There are 6 hidden switches. A switch that is on adds its own fixed numbers to the row, and there is some noise. The rows also spread widely along 7 directions, which tell nothing about the answers.
(in the rows, 100 means zero)
Some rows, each with its switches (1 for on, 0 for off) after it:
[120 114 106 81 110 98 93 92 95 85 112 89 109 100 113 120 90 92 96 94 86 114]	0 1 0 1 0 0
[101 103 91 103 96 115 113 128 103 119 83 117 106 102 112 92 88 130 98 103 86 73]	0 0 1 0 0 1
[108 106 121 97 109 117 84 121 105 121 106 98 103 116 109 101 90 103 107 109 89 90]	0 1 1 0 0 0
[129 108 89 81 112 105 109 97 96 103 98 103 101 87 105 104 90 107 111 100 81 95]	0 1 1 0 0 0
[138 86 77 95 115 106 110 99 84 97 85 80 114 83 125 116 89 118 94 90 89 98]	0 0 0 1 0 1
[119 82 112 87 101 99 101 116 113 95 100 95 89 103 98 98 74 98 108 98 90 79]	0 0 0 0 0 1
[112 99 92 88 114 111 101 90 92 101 91 90 117 86 118 116 85 115 102 97 82 99]	0 1 1 0 1 0
[115 78 102 99 120 101 92 125 103 113 94 84 103 96 99 106 80 113 96 98 101 85]	0 0 0 0 0 1
[124 105 107 101 128 97 81 109 93 121 107 83 101 111 109 112 104 86 112 111 116 121]	0 0 0 0 0 0
[105 117 103 88 104 94 102 97 106 87 103 107 95 102 104 102 86 93 118 105 92 109]	0 0 1 0 1 0
[90 124 100 107 100 104 94 113 104 103 94 109 106 120 136 107 94 108 113 108 101 111]	0 0 1 0 1 1
[109 75 100 96 126 93 81 112 111 99 100 78 105 94 91 114 78 110 100 97 100 89]	1 0 0 0 0 0
[134 96 103 91 117 112 90 111 97 122 102 91 107 105 108 107 96 102 106 104 91 95]	0 1 0 0 0 0
[117 108 92 100 114 94 89 141 108 122 98 105 119 102 95 102 86 128 91 105 98 88]	1 0 0 1 0 0
[122 127 90 82 105 105 97 109 96 117 97 108 126 99 112 114 101 119 95 104 81 96]	1 1 0 0 0 0
[115 103 84 108 116 105 90 131 107 129 90 107 112 104 104 97 97 132 102 105 100 84]	1 0 0 0 0 0
[104 127 87 107 115 118 77 130 101 137 86 118 122 120 141 105 106 135 116 116 96 98]	1 1 1 0 1 0

New rows, each followed by its switches (1 for on, 0 for off):
[109 89 104 83 95 118 106 95 103 95 97 96 116 96 107 110 80 114 93 88 69 79]	0 1 0 0 1 0
[114 128 97 97 106 113 83 124 108 127 92 121 117 123 133 104 102 119 124 118 89 97]	1 1 1 0 1 0
[102 132 91 90 93 99 114 92 101 91 96 119 103 101 112 101 94 102 114 104 85 109]	0 0 1 0 1 0
[101 110 125 94 106 119 81 103 103 106 109 91 98 123 121 111 93 90 109 107 89 103]	0 1 1 0 0 0
[111 117 86 98 84 125 122 106 98 115 86 120 104 105 117 89 104 117 106 105 78 84]	0 0 1 0 0 0
[108 94 125 90 108 108 73 135 118 112 108 93 126 115 101 113 68 122 94 101 80 73]	1 1 0 1 1 0
[94 131 93 99 126 82 70 114 106 103 105 101 113 109 116 118 100 109 103 108 108 120]	1 1 0 0 0 0
[114 117 108 84 107 100 73 111 110 100 99 100 114 123 138 119 91 101 120 108 92 104]	1 1 0 0 1 1
[106 72 100 107 124 109 81 113 108 106 98 83 95 103 110 102 81 111 105 98 98 85]	0 1 0 0 0 0
[125 114 91 92 117 111 89 136 104 139 94 112 117 104 108 102 95 130 109 116 87 81]	1 1 1 0 0 0
[128 83 115 87 94 126 105 105 105 97 99 91 103 106 110 102 74 103 113 99 73 78]	0 0 1 1 1 0
[111 82 104 93 111 103 78 123 117 100 94 93 100 111 123 109 78 117 112 99 90 74]	1 1 0 0 0 1
[103 102 107 99 98 112 91 136 117 118 91 110 105 120 116 98 84 122 113 108 87 73]	1 0 1 0 0 1
[104 90 117 98 112 101 75 107 116 91 112 91 82 119 114 100 86 88 119 101 99 98]	0 1 0 0 0 0
[128 117 77 92 124 84 82 124 106 105 99 108 108 97 114 108 90 120 111 103 100 105]	1 1 0 1 0 0
[103 79 97 92 123 100 80 103 116 85 97 88 93 95 110 110 71 112 118 96 88 84]	1 1 1 0 0 0
[146 85 89 84 112 107 99 104 104 106 93 93 99 98 106 103 93 101 124 102 89 88]	1 0 0 0 0 0
[104 122 98 101 97 103 90 121 119 109 96 123 91 124 117 93 97 105 132 113 95 93]	1 0 1 0 0 0
[80 122 104 92 86 101 95 86 109 78 103 100 108 116 120 116 96 100 97 94 85 105]	1 0 0 0 0 0
[117 110 93 94 95 119 97 111 104 117 89 108 122 114 121 107 101 117 107 105 84 89]	1 0 0 0 1 0
[135 96 79 97 119 91 90 126 108 105 96 102 102 99 105 99 86 117 117 102 100 91]	1 0 0 1 0 0
[123 113 85 98 120 90 89 127 101 117 93 110 99 106 123 99 95 114 116 108 104 99]	0 1 0 0 0 1
[107 113 93 91 94 123 111 103 95 103 95 106 115 96 118 105 88 127 86 94 69 85]	0 1 1 1 0 0
[132 135 100 89 92 116 86 126 104 122 98 122 123 128 138 103 104 119 118 110 82 94]	1 1 0 1 1 0
[120 83 91 97 108 94 104 114 118 95 98 111 77 96 90 84 78 104 121 98 96 79]	0 0 0 0 0 0
[112 74 120 101 101 135 94 108 101 119 97 79 115 112 108 107 87 109 97 98 84 79]	0 0 0 0 1 0
[91 98 119 90 99 110 93 123 120 102 102 103 103 109 88 101 74 111 99 103 81 73]	1 0 1 0 0 0
[97 93 117 97 84 116 100 110 123 94 104 110 93 121 104 90 78 100 112 98 85 78]	0 0 0 0 1 0
[140 88 104 78 108 120 94 97 96 104 87 79 116 101 127 121 85 103 126 106 78 91]	1 0 1 0 1 1
[148 101 70 85 105 97 110 117 103 106 88 110 107 89 106 96 90 123 114 99 85 82]	1 0 0 1 0 0
[118 92 88 99 126 115 80 116 99 122 88 91 112 99 121 112 91 126 112 107 93 86]	1 1 1 0 0 0
[122 89 94 77 108 110 95 93 104 92 94 88 121 91 115 118 83 116 105 94 73 84]	1 1 0 0 1 0
[103 107 105 82 106 94 83 100 116 86 108 99 102 105 108 113 84 103 108 96 86 93]	1 1 0 0 0 0
